There are 5 ways to turn a row about zero (a turn may also mirror it). The second row of each pair is the first, turned, with some noise. The first 45 pairs use one turn. New pairs use 3 turns, one after the other, and a turn may come again.
Some pairs, each with its turns in order after it:
[-4.2 -1.6 27.8 -0.2 28.1 35.4 -5.7 11.2]
[ 14.9  28.1  -3.1 -13.0 -14.0 -27.6  30.4  10.3]  z_603

[ -4.0 -45.8  34.4  -0.9  25.1  -8.9  26.0 -39.2]
[ 33.4 -21.2 -33.3  49.0  14.4 -24.0  12.3 -17.0]  z_712

[-11.2  -0.8 -13.2 -14.0  34.7 -10.8   4.0  -5.3]
[ 16.3  11.7  -8.3 -16.0   0.3 -23.9  10.8  16.4]  z_957

[-24.2  14.0 -23.4   5.8 -16.3  -7.0  -8.6 -21.3]
[-19.8  18.8   7.8   0.3 -33.0  14.8  -7.1   2.6]  z_591

[  3.5   5.5  -9.2 -28.0   0.4  12.6  -2.8 -24.9]
[-21.6   5.1  -4.2   1.5  27.2 -20.7  -0.2   3.0]  z_603

[-30.0  47.1 -33.1   3.0  11.3  -0.6  -7.0  46.1]
[ -7.9   7.4  29.9  -9.6 -43.4  -9.5 -45.3  34.8]  z_603

[ 17.0  -4.9   5.2  41.5 -12.8  16.4 -23.9 -26.1]
[-49.3 -20.4   3.7   4.2   3.3   9.3  23.7 -13.6]  z_957

[  1.2 -51.3 -11.1 -13.1  -9.9  -0.9 -13.7  -6.9]
[ -0.1  36.3  12.3  15.1  33.1   6.5  19.1 -11.1]  z_957

[ 28.4 -20.9  -3.9   6.0   6.9 -20.6 -41.8   1.4]
[-14.0   4.5  27.4   8.2  -2.0   1.5  14.6 -47.2]  z_712

[  8.5 -53.3   3.9 -39.7 -20.8 -27.6 -53.3  32.1]
[-39.3  50.2  25.7  17.1   2.2 -48.0   9.9 -45.0]  z_712

[ -8.9 -12.4  14.1   1.4  24.2  -7.4   2.0 -14.4]
[-16.9   6.5 -10.0 -10.1 -20.8  11.4  12.1  -0.9]  z_755

[-20.0   9.2  -4.9  16.4  -0.9 -53.3  -5.7 -30.4]
[ -8.4 -19.0  36.6 -39.4  26.1 -18.5  -3.8  16.5]  z_957

[ 23.4 -49.0  -4.3  -0.9  -3.1  18.4  -5.5  -0.7]
[-11.1  17.2 -29.7  13.0   1.3  -1.9  -2.7 -41.3]  z_712

[ 31.3 -24.5  18.2 -31.3  25.7  -4.8  -4.1   6.0]
[-11.0  -3.0  14.2 -42.9   9.2   9.5  36.5  -7.0]  z_755

[ -4.8  -3.6   1.4 -17.8 -20.7  -6.5   9.3   4.1]
[-10.5  19.0  -3.2  11.3  -6.0  -9.1   0.1  16.1]  z_712

[-5.8 27.2 -0.3 32.4  2.4 22.8  5.9 11.7]
[ -7.0   8.4  -0.3 -14.5 -41.2 -13.7  -5.1 -12.5]  z_603

[ -5.9  52.8  -6.4 -16.6  -2.5  -3.9 -10.4 -34.4]
[ 29.9   0.2  39.1   6.0 -14.9  22.4 -21.7  28.0]  z_712

[ -4.1 -16.3 -20.2  34.3  18.5  -5.1  13.6 -33.6]
[  9.7  28.1   1.0   3.8 -49.8   2.2  -5.7  11.6]  z_755

[ 17.7   2.4 -12.3   1.3  39.2 -32.3  -5.6   4.3]
[  8.0  -2.7  12.1   5.1  -1.3 -34.4  17.6  36.7]  z_957

[ 24.3 -50.8  17.0  -5.4  24.8 -34.3 -25.0   3.4]
[-13.9  -3.8  28.3 -47.9 -20.8  29.5  11.7 -33.5]  z_755

[ 53.3   2.4  -8.8 -23.3  -8.7 -11.7  53.3  -3.6]
[-24.5 -11.0  -9.4   4.4  53.0 -19.3 -42.1  25.1]  z_591

[  0.9  28.1  -0.3  -2.9  20.7 -19.0  -8.4  13.2]
[ 10.3 -20.0  -0.8   1.4  -7.7 -30.3  -9.6  15.9]  z_957

[ -6.6   2.3   5.1   7.3  40.7  53.3  -8.4 -22.5]
[ 24.7 -12.0 -15.8  46.1  -5.8  33.7  28.7  12.6]  z_591

[ -6.9  -1.1  28.4   4.9   3.2   8.7 -10.9  -0.8]
[28.1  2.2 -8.4 -0.1 -9.4 -6.6  8.1 -0.8]  z_591

[-11.9 -15.2  32.7 -19.1  -6.4  18.0 -10.3  14.0]
[ 25.4 -19.7   0.8  -4.2 -13.3 -27.6  18.6   9.7]  z_591

[ 16.1  -8.6  53.3   2.6  32.8   3.8 -13.5  17.6]
[ 33.5  37.6  19.0 -12.2  -1.2   4.9  43.6  -1.8]  z_603

[ 13.9 -30.4  13.2  53.3 -22.9  -0.7  -2.3   1.8]
[-11.9   0.6  39.7   6.3 -31.8 -24.8 -25.7 -21.9]  z_755

[-10.6  -0.1   7.7   0.4 -19.9 -32.3  -8.4 -21.4]
[ -6.2  28.5   2.1  -4.3 -21.0 -20.0 -15.3  -8.0]  z_591

[-23.8   4.0   2.8  25.9   2.4  -1.5 -28.1   2.2]
[ -3.3 -27.0  17.3 -19.7 -13.8 -18.8  -5.5 -11.5]  z_712

[ 28.3 -18.7   2.6   3.1  53.3  34.7  -7.0   5.8]
[ 32.9  54.8 -16.6   2.8   5.3 -26.0   6.0  -4.7]  z_603

[ 14.6   0.1   8.8  -3.5  -0.4   4.7 -22.8   5.9]
[  4.5  14.9  10.5  -8.3  -7.4  -0.1   6.8 -18.3]  z_712

[-14.5  24.2  18.3 -28.5   0.2  -6.2  -1.8 -14.3]
[ 27.0  12.1  20.7   7.9  -3.3 -12.6  -6.4  24.5]  z_712

[-14.7  20.2   9.3  -2.9 -53.3  -8.4 -22.7  -8.0]
[-21.3 -47.4  22.2 -29.7   5.7   0.3   1.7  -3.1]  z_603

[  7.0 -14.1  39.5 -26.8   1.4  41.3  21.3  17.1]
[-44.7  -2.5  18.4  -4.7  28.5 -20.0  31.3  21.1]  z_755

[-42.1   0.7 -39.1  -3.1   4.2   4.5  12.2   0.0]
[  4.6  30.5 -17.7  19.3   6.7  26.1 -24.6  25.8]  z_755

[-53.0  45.5  17.2 -14.6  23.1  12.9   9.5   4.1]
[-33.7   9.6  28.7   9.4 -34.5 -26.8  19.7  38.2]  z_603

[  4.3   0.5  16.4  13.6 -21.0  42.6  27.0  27.7]
[ 25.7 -46.5 -13.0 -23.0   2.4  13.5 -13.4  18.1]  z_591

[  6.0 -31.4   6.0  -1.8   5.2  -9.2  27.8   2.9]
[-18.7   9.0  12.2 -29.8 -10.2  -3.6  -7.6  15.1]  z_755

[-38.0 -23.3   4.9  -4.6  -8.6  18.8 -16.8 -10.6]
[  7.3 -16.8   3.6  12.5 -47.4  -8.5  16.3  -4.9]  z_591

[ 49.5  53.3 -53.3   2.0  23.6  13.8   1.8  -0.8]
[ 11.3 -19.3  20.0   6.0 -74.5 -32.2  34.2  -3.8]  z_957

[ -4.7  -4.5   5.0 -24.8 -24.3  17.4  22.9   5.7]
[ 24.1  11.1  -5.5   1.1  -6.1  29.7 -11.3 -16.8]  z_957

[  9.0 -16.7  -1.6 -12.0  22.8   8.2   1.5  -3.6]
[ 10.6  19.7 -11.8  10.8  17.1  -7.2   4.6   5.8]  z_603

[  3.7  -5.5  12.8  -1.9 -11.7  -9.8  -1.4  45.4]
[  8.0 -15.3  10.0 -40.6  13.2 -14.4   8.2 -10.7]  z_591

[43.4 -1.8 -5.6 26.9 -0.6  8.6 20.4  7.7]
[-16.2  -5.0  11.1  19.8 -33.1  21.9  17.2  20.0]  z_957

[  3.4  -1.6 -10.8 -17.8 -20.9 -25.1 -25.0 -53.3]
[ 33.3 -41.7   1.6   2.5 -29.9  33.7   5.6  11.4]  z_755

New pairs. What belongs after each?
[ 14.4   1.0   9.7 -13.7   6.1  35.8  24.3  -6.0]
[ -5.1  11.7 -20.8   1.7 -13.8  29.3   8.4  28.5]  z_591 z_712 z_755

[ -2.0  36.0 -23.7   3.0  -3.3   1.9 -28.3  32.2]
[ 25.1 -34.2  -5.2 -30.1  -7.1  26.0  -6.1 -10.7]  z_755 z_591 z_712

[ 13.5  39.6  53.3  -4.0   0.2 -27.4  20.1  -0.1]
[ 18.0  -1.3 -29.0  42.8   1.9 -35.0 -17.9 -35.1]  z_957 z_591 z_591

[ -8.0  20.2  -6.6  21.7   1.9   3.4  -5.8 -16.2]
[ 10.4 -24.8  10.8   0.0 -10.8   2.7  19.0  -0.6]  z_957 z_755 z_591

[ 31.2   4.8   2.0  38.2  -1.0   6.1 -15.0  -4.2]
[ -8.7  17.6 -35.5  23.4 -12.1   2.7  20.2 -13.5]  z_603 z_603 z_591

[  7.9  29.5  18.6  -8.3  10.1  40.1 -24.7 -14.5]
[-15.9  -8.9 -11.4  26.0  -9.6   7.3 -25.2  44.7]  z_603 z_712 z_957

[-14.8 -12.0  -2.9 -11.5  -9.0  21.5  -9.4  11.8]
[ -7.1  -7.0 -18.2   9.8  23.6  -7.2  -5.1   9.0]  z_712 z_603 z_957

[ 10.4  11.3  -4.6   7.7  12.0  -1.7  49.9 -25.1]
[  8.7   3.2  14.6  -6.9 -37.5  -6.7  35.2 -25.8]  z_755 z_957 z_712

[ 13.6   6.7   0.6  -6.2  -4.2 -53.3  -2.1 -17.4]
[-10.1   2.5 -31.9 -22.5 -32.7   8.4 -24.5   0.2]  z_603 z_755 z_591

[ -0.7 -43.4  10.5   2.4  42.7  31.7 -46.1 -29.1]
[  2.4  -1.2  50.5  -9.2 -41.9 -12.5  -3.3 -58.6]  z_712 z_591 z_603

[-21.1  -2.0  -5.8 -13.2   5.9 -13.2  -4.2  18.1]
[-13.1   6.8 -11.4  -0.8 -13.3  23.9  -8.0   5.5]  z_755 z_591 z_957

[  5.0  -1.0  34.2 -29.4  -7.0 -15.8  -4.6  -9.7]
[-34.4 -23.8   1.6   6.8  12.4  15.2   0.7 -18.4]  z_603 z_591 z_591

[-17.3  -6.0  10.6  23.0   0.2  -0.1 -12.6 -53.3]
[ 43.5   3.8 -12.6 -21.7  29.2  -9.8  21.7   5.1]  z_957 z_957 z_755

[ -6.4  19.0   3.3  -1.8  11.0  -3.7  10.7 -10.6]
[-11.2   1.3  -0.5   4.0  18.9  13.9   9.0  -3.0]  z_591 z_712 z_755

[-49.1 -17.9  14.0 -14.3  29.9  10.1  11.5 -11.1]
[ 16.1  12.1  19.1   9.4 -35.5  43.7  15.6   1.7]  z_712 z_957 z_603

[ -7.6 -53.3 -13.4  -3.6  13.5   4.1  30.5   6.9]
[ -6.0  10.2   6.2  18.3 -27.5   5.5  -8.1 -54.3]  z_591 z_712 z_591

[-10.0  14.5   4.7 -53.3   5.5   8.7  27.9 -15.5]
[-31.1 -11.5  -9.2  30.4 -22.2 -27.3  13.0  28.6]  z_591 z_591 z_591

[ 37.7 -32.6 -21.6  10.4 -15.3   2.6 -10.3   0.1]
[  3.2 -18.4 -19.3  37.3  11.4  22.1  17.7  19.2]  z_755 z_755 z_603

[ -4.6   8.6  -6.5  20.9 -22.8  19.5   4.0  35.1]
[-49.5   0.7   2.6   2.4   7.5  11.5  10.8  -0.5]  z_957 z_755 z_957

[  2.4  36.9  13.1  22.1   3.1 -27.7  22.6  -1.0]
[-22.7  26.1 -14.4 -15.1   9.9  30.2 -21.4  12.3]  z_712 z_603 z_712

[  2.4  21.6   2.4  13.3  -3.8   9.9  44.6 -20.1]
[-17.5   7.1  48.2   2.7  13.8   5.6   6.3  10.7]  z_712 z_603 z_591

[  5.3  15.8   1.9  20.8  13.4  -0.6 -53.3   0.0]
[-2.7 42.3 14.7 -7.9 -8.6 -5.0 37.8 16.2]  z_712 z_957 z_755

[ 6.2 46.6 -9.1 10.2  8.9 10.2  7.5 -3.9]
[ -5.7  19.5  -4.0 -27.0 -29.2  19.5 -10.9  -8.4]  z_957 z_712 z_591

[ -0.4   7.5 -19.8  -4.0  38.0  26.0  17.4   5.0]
[ -6.7  31.8  16.4   7.3  20.4 -29.3   9.1 -16.4]  z_712 z_712 z_603

[  0.9   0.5  -1.2 -29.1  -1.2  27.0   2.0 -16.1]
[ 30.7   9.5  -2.3 -23.9  -1.5   5.3  16.1   0.6]  z_712 z_591 z_712

[ 37.5  -0.3  18.1 -32.0  17.6  11.1  18.0   8.1]
[ 15.7 -37.7   8.0  17.3  23.0  13.9  16.3  24.1]  z_712 z_712 z_591

[ 32.2  -3.6   0.3 -20.0  -7.5  12.5 -11.9  -0.8]
[ -4.3  14.2   3.8  12.1  13.6 -19.5  -4.6  29.5]  z_755 z_755 z_712

[-13.0  13.7 -16.1  -5.3   4.8  44.5   9.2  -0.8]
[-31.3 -10.4  -8.3  15.8  -4.7  -5.4 -20.8 -28.6]  z_957 z_712 z_957

[ -3.3  27.1 -25.5 -40.8 -15.2  -7.0 -39.9   1.3]
[-11.4  22.0 -14.2  30.9 -12.3 -28.4  29.1 -34.1]  z_957 z_603 z_603

[ 12.4  15.5  20.9  -8.9  -0.7 -46.6   8.1 -14.2]
[-10.6 -20.7   6.5   1.7 -12.9  13.3 -32.4  38.0]  z_712 z_603 z_591

[-27.6  -4.3  34.2  10.2  23.2  -0.7  -1.1  -7.7]
[ 11.7   7.9  25.8 -16.5  36.9 -11.0  -3.9  -2.0]  z_591 z_755 z_591

[-24.6  -1.5  -0.3  10.5 -36.0  -5.2 -50.7  -8.5]
[ 14.8 -10.0 -33.2 -12.4  32.9  41.8  11.6 -11.7]  z_603 z_603 z_712

[ 14.1 -28.7   1.9   3.1 -29.9  -0.8  12.5  -5.6]
[-17.9   3.4  -8.8  -6.2  -3.0 -30.1  25.5 -14.2]  z_603 z_712 z_957

[-15.2 -14.3   0.7   8.7   0.3   3.8   1.6  -1.8]
[  5.6   5.6  -9.0   2.8 -13.5   0.2   1.8 -13.4]  z_712 z_712 z_591

[-10.1  12.9  23.0  11.5  -3.7   1.7 -13.0 -28.2]
[  6.4  19.4  17.6 -23.5   8.1 -15.0  13.7  12.4]  z_591 z_591 z_603

[24.8 -6.1 -3.9 -2.2 -3.5 26.5 40.2  5.6]
[ 22.9 -20.0  21.1  32.5  13.0  -5.9 -19.0  -6.0]  z_591 z_712 z_712

[ 17.7 -25.5 -24.1 -26.9  -0.9  -1.5  12.5  12.8]
[ 24.4 -25.5  -8.1  -5.2  11.3   1.4   3.1 -33.7]  z_603 z_603 z_755

[ -7.6  -2.2  -5.0 -27.9   1.3  -6.7  -5.6 -14.0]
[  5.5  -6.8   1.1 -24.6  -5.3 -10.7  -0.8 -16.0]  z_603 z_755 z_957

[ -5.6 -10.7 -26.9  19.5  31.3 -12.6   1.8  30.6]
[ -0.2 -16.5   8.0 -22.6 -44.2  -8.9  12.6 -11.4]  z_603 z_755 z_755

[-10.1 -43.4  -9.0  24.5 -10.1  10.6  -9.3   8.7]
[ -3.4  24.0 -21.6   9.4  11.1 -26.5  22.4  25.5]  z_712 z_957 z_591

[  3.4  -4.9 -34.0  -5.1  12.4 -10.7  -1.9  30.9]
[27.4 18.1 -6.1 -8.2 25.4 11.1 17.2 11.8]  z_591 z_957 z_755

[ 26.3  -2.0   2.4   5.4   8.2 -29.8  -6.4   4.5]
[ -2.3  25.8  20.9  16.9 -14.8  -0.3  10.7   7.3]  z_712 z_712 z_957

[ 3.8 11.6 -6.5 33.0 -1.8  6.5 15.4 -7.7]
[  4.1 -22.4 -20.0   8.0  11.5   4.4  19.4  -5.7]  z_755 z_591 z_755

[-53.3  39.0 -14.7  13.3  -9.1 -10.7 -15.5 -19.8]
[  6.1  31.5 -54.8  -9.6  10.0  -8.0 -31.3 -18.9]  z_957 z_755 z_712

[-33.0  -1.0   3.8 -14.4 -19.2 -16.2  -0.9   4.7]
[-11.3   3.7 -11.1  27.5 -12.1 -22.2  14.0  -1.2]  z_755 z_755 z_755

